There are 3 ways to turn a row about zero (a turn may also mirror it). The second row of each pair is the first, turned, with some noise. The first 30 pairs use one turn. New pairs use 3 turns, one after the other, and a turn may come again.
In the rows, 128 means zero.
Known pairs, each followed by its turns in order:
[156 166 150  96 103 135 148 161  79]
[148 157  96  70 104 122 129  92 123] -> (2)

[158 161 177  85 112 122 132  97 115]
[188 129 163 102 132  95 125 130 106] -> (1)

[ 77 145 105  94 160 147 153 175  98]
[ 91 121 126  64 110 154 149  79 166] -> (1)

[153 130 112 135  95 156 174 136 139]
[160 105 118 140 170 150 117 119 165] -> (0)

[121 129 159 174  89 174 115  88 174]
[164 138  68 155 114 144 163 165 158] -> (0)

[133 149 129  96  98 164 121 171  94]
[140 112 150  90 137 175 161 104 103] -> (1)

[ 96  81 172  81 105  77 109  85  94]
[147 175  99  63 161  73 141 177 122] -> (1)

[177 164 171  95 120 163 117  97 134]
[122 168 146  75 106  83 135 161 103] -> (2)

[ 87 178 133  95 112 110 133 141  80]
[117 158 100  96 160 130 136  58 124] -> (2)

[ 95 130 143  89 130  93 148 171 163]
[125 173 125 117  87 107 180  97 140] -> (1)

[ 78  88  84 160 139 177 151 137 135]
[ 54 111 107 147 165 134 135  90 153] -> (1)

[169  90  86  81  92 100 174  77 108]
[116 117 190 124 156  77 160 202 141] -> (1)

[112  93 139 115 119 100 137 135 155]
[130 163 107 140 127 102 163 137 135] -> (1)

[176 174 125 146 120  85 105 112  83]
[111 160 111 109 116  71 106 105 181] -> (2)

[ 90 157  79 120 138 170  98 103 100]
[ 50 119  98 125 148 124 116 111  93] -> (2)

[159 168 155 114 159 116  95 174 111]
[158 172  68 114 140  83 137 136 134] -> (2)

[151 134  97 150 116  95 124  89 152]
[116 139 149 172 111 108 100 170 119] -> (1)

[165 160 167  97 132 104 118 178 112]
[177 169  86  99 130 111 147 129 143] -> (2)

[176  97 154  92 156 106  78 158 136]
[126 174 196 157  89 149 118 119 100] -> (0)

[147  96  99  99 138 108 156 162 125]
[145  97 101 114 112 160 164 130 157] -> (2)

[175 124  97  98 153  98  84 129 152]
[163 161 165 102  89 140  98 103 107] -> (0)

[156 154 121 127  99 156 167 109 131]
[132 108 189 141 144 126 124 116 121] -> (1)

[115 118 114 104 118 156 169 125 114]
[117 106 130 108 106 156 145 104 108] -> (2)

[118 119 113  78 122 161 175 148 104]
[127 110 112  91 101 169 161 104 107] -> (2)

[122 175 161 147 150 123 135  77 179]
[168 134  94 136  88  67 159 127 156] -> (0)

[171 135 103 130 150 158 160 118 107]
[148  99 131 143 134 117  70 115 138] -> (0)

[148  85  98 170 117 122 154 166 172]
[125 168 121 124 148 170 113  90 188] -> (0)

[167 177  93  95 121 178 145  83 127]
[209  87 107 125 141 112  86 132 107] -> (0)

[169 144 105 176  84 140 114 166 164]
[158 127  97 132 119 199 142  80 162] -> (0)

[145 129 141  87 140 138 115 110 174]
[183 166 144 141 122 111 135 130 114] -> (0)

New pairs. What belongs after each?
[ 78  95 110 143  99  96 137  91  84]
[102 136 111  83  65 104 103 137 105] -> (2) (1) (0)

[174 109  79 139 129 106 127 178 118]
[136  97 137 163 109 160  97  72 126] -> (2) (1) (2)

[121 116 170 146 124 176 138 149 178]
[ 91 117 131 167 111  81 119 164  98] -> (0) (0) (1)

[157 133 175  86  90 131 157 112 100]
[124 163 130  80 132 123 189 106 119] -> (2) (2) (2)

[107 110  98 113  77  97 115 157 135]
[123  96 144 102 152  92 105 169 129] -> (1) (2) (1)

[ 89 160  88 145 165 121 164 157  86]
[115 109 173 104 147 122 165  98  69] -> (0) (0) (0)

[105 107 121 108 122  84 170 127 165]
[132 109 177 135 129  89 103 113 158] -> (0) (2) (0)

[119  86 148 177 160 106 133 157 172]
[118 158  81 137 168 159  80 106 107] -> (1) (1) (1)

[146  95 133  90  77  86 133 136  77]
[170  95 179 104 148 136  70 132 145] -> (1) (2) (0)

[107 158 142 112  96 158 174 129  94]
[125 149 129 146 190 105 113 126  93] -> (0) (0) (2)

[ 91 179 172 146 171 162 178 177  91]
[145 171 136  64 170 107 193  92  78] -> (0) (0) (0)

[174 103 161 105 171 148 130  91 156]
[149 118 161  81 109  69 136 119  81] -> (2) (1) (2)

[156 122 110 107 175 178 132 179 177]
[177  74 140 118 111 161 144 128  67] -> (2) (1) (2)

[106 177 129 110 161 170 148 135 113]
[103 165 113 188 132 113 103 104 121] -> (0) (2) (1)

[132 128 132  88  98 137  76 108 132]
[ 91  84 157  89 140 126 117 126 113] -> (1) (2) (2)

[133 152 105 104 178 151 114 155  91]
[135 113 126 101 160 151 159  75 123] -> (1) (2) (1)

[ 94  99 151 102  84  85 120  82  87]
[136 136 150 191 112  84 160  83  97] -> (0) (0) (2)

[ 96 172 160 156 106 121 135  95 150]
[128 144  92  94 140 119 127 170 171] -> (2) (1) (2)

[132  89 108  82 128  97  87 136 170]
[ 81 126 155 166 138  68 122 118 138] -> (2) (0) (2)

[ 89 155 165 143 131  77  84 140 114]
[116 160 157 144 133 112 132 196  86] -> (2) (0) (1)

[158  87 120 148 166 170 148  85  84]
[130 159 126 151 201  85 105 101 134] -> (2) (0) (0)

[151  94 117  85  84 170  92 100 120]
[153  91 132 123 156  85 107 188 112] -> (2) (1) (0)

[166  95 112 166 118 167  96  96  90]
[ 92 135  52 132 147 153  94 154 120] -> (0) (2) (2)

[153 116  79 107 107 100 130 169 148]
[160  90 128 122 172 112 125 166 101] -> (1) (2) (1)

[141 106 108  83 141 160 145 152 139]
[124 168 139 138 113  96 145  83 128] -> (1) (0) (0)

[171  84 132 172 175 102 132 161 118]
[145  80 135 103 184 137  96  91 148] -> (0) (0) (0)

[ 99 104 121  79 162 162 100  82 119]
[113 100 141 117 183  95  78 167 132] -> (2) (2) (1)

[124 134 148 157 103 132 142 113 149]
[123 157 152 141 136 150 115 137 134] -> (0) (2) (0)

[116  79 105  85 170  88  93  79 117]
[ 84 116 204 136 167  86 114 129 100] -> (2) (1) (2)

[108  98 106  97  87 167  78 163  91]
[ 98 133 115 114 163 111 104 208  88] -> (2) (1) (0)

[177 121 136 107 146 158 119 151 110]
[124 152 120 126 157 110  77 113 145] -> (0) (2) (2)

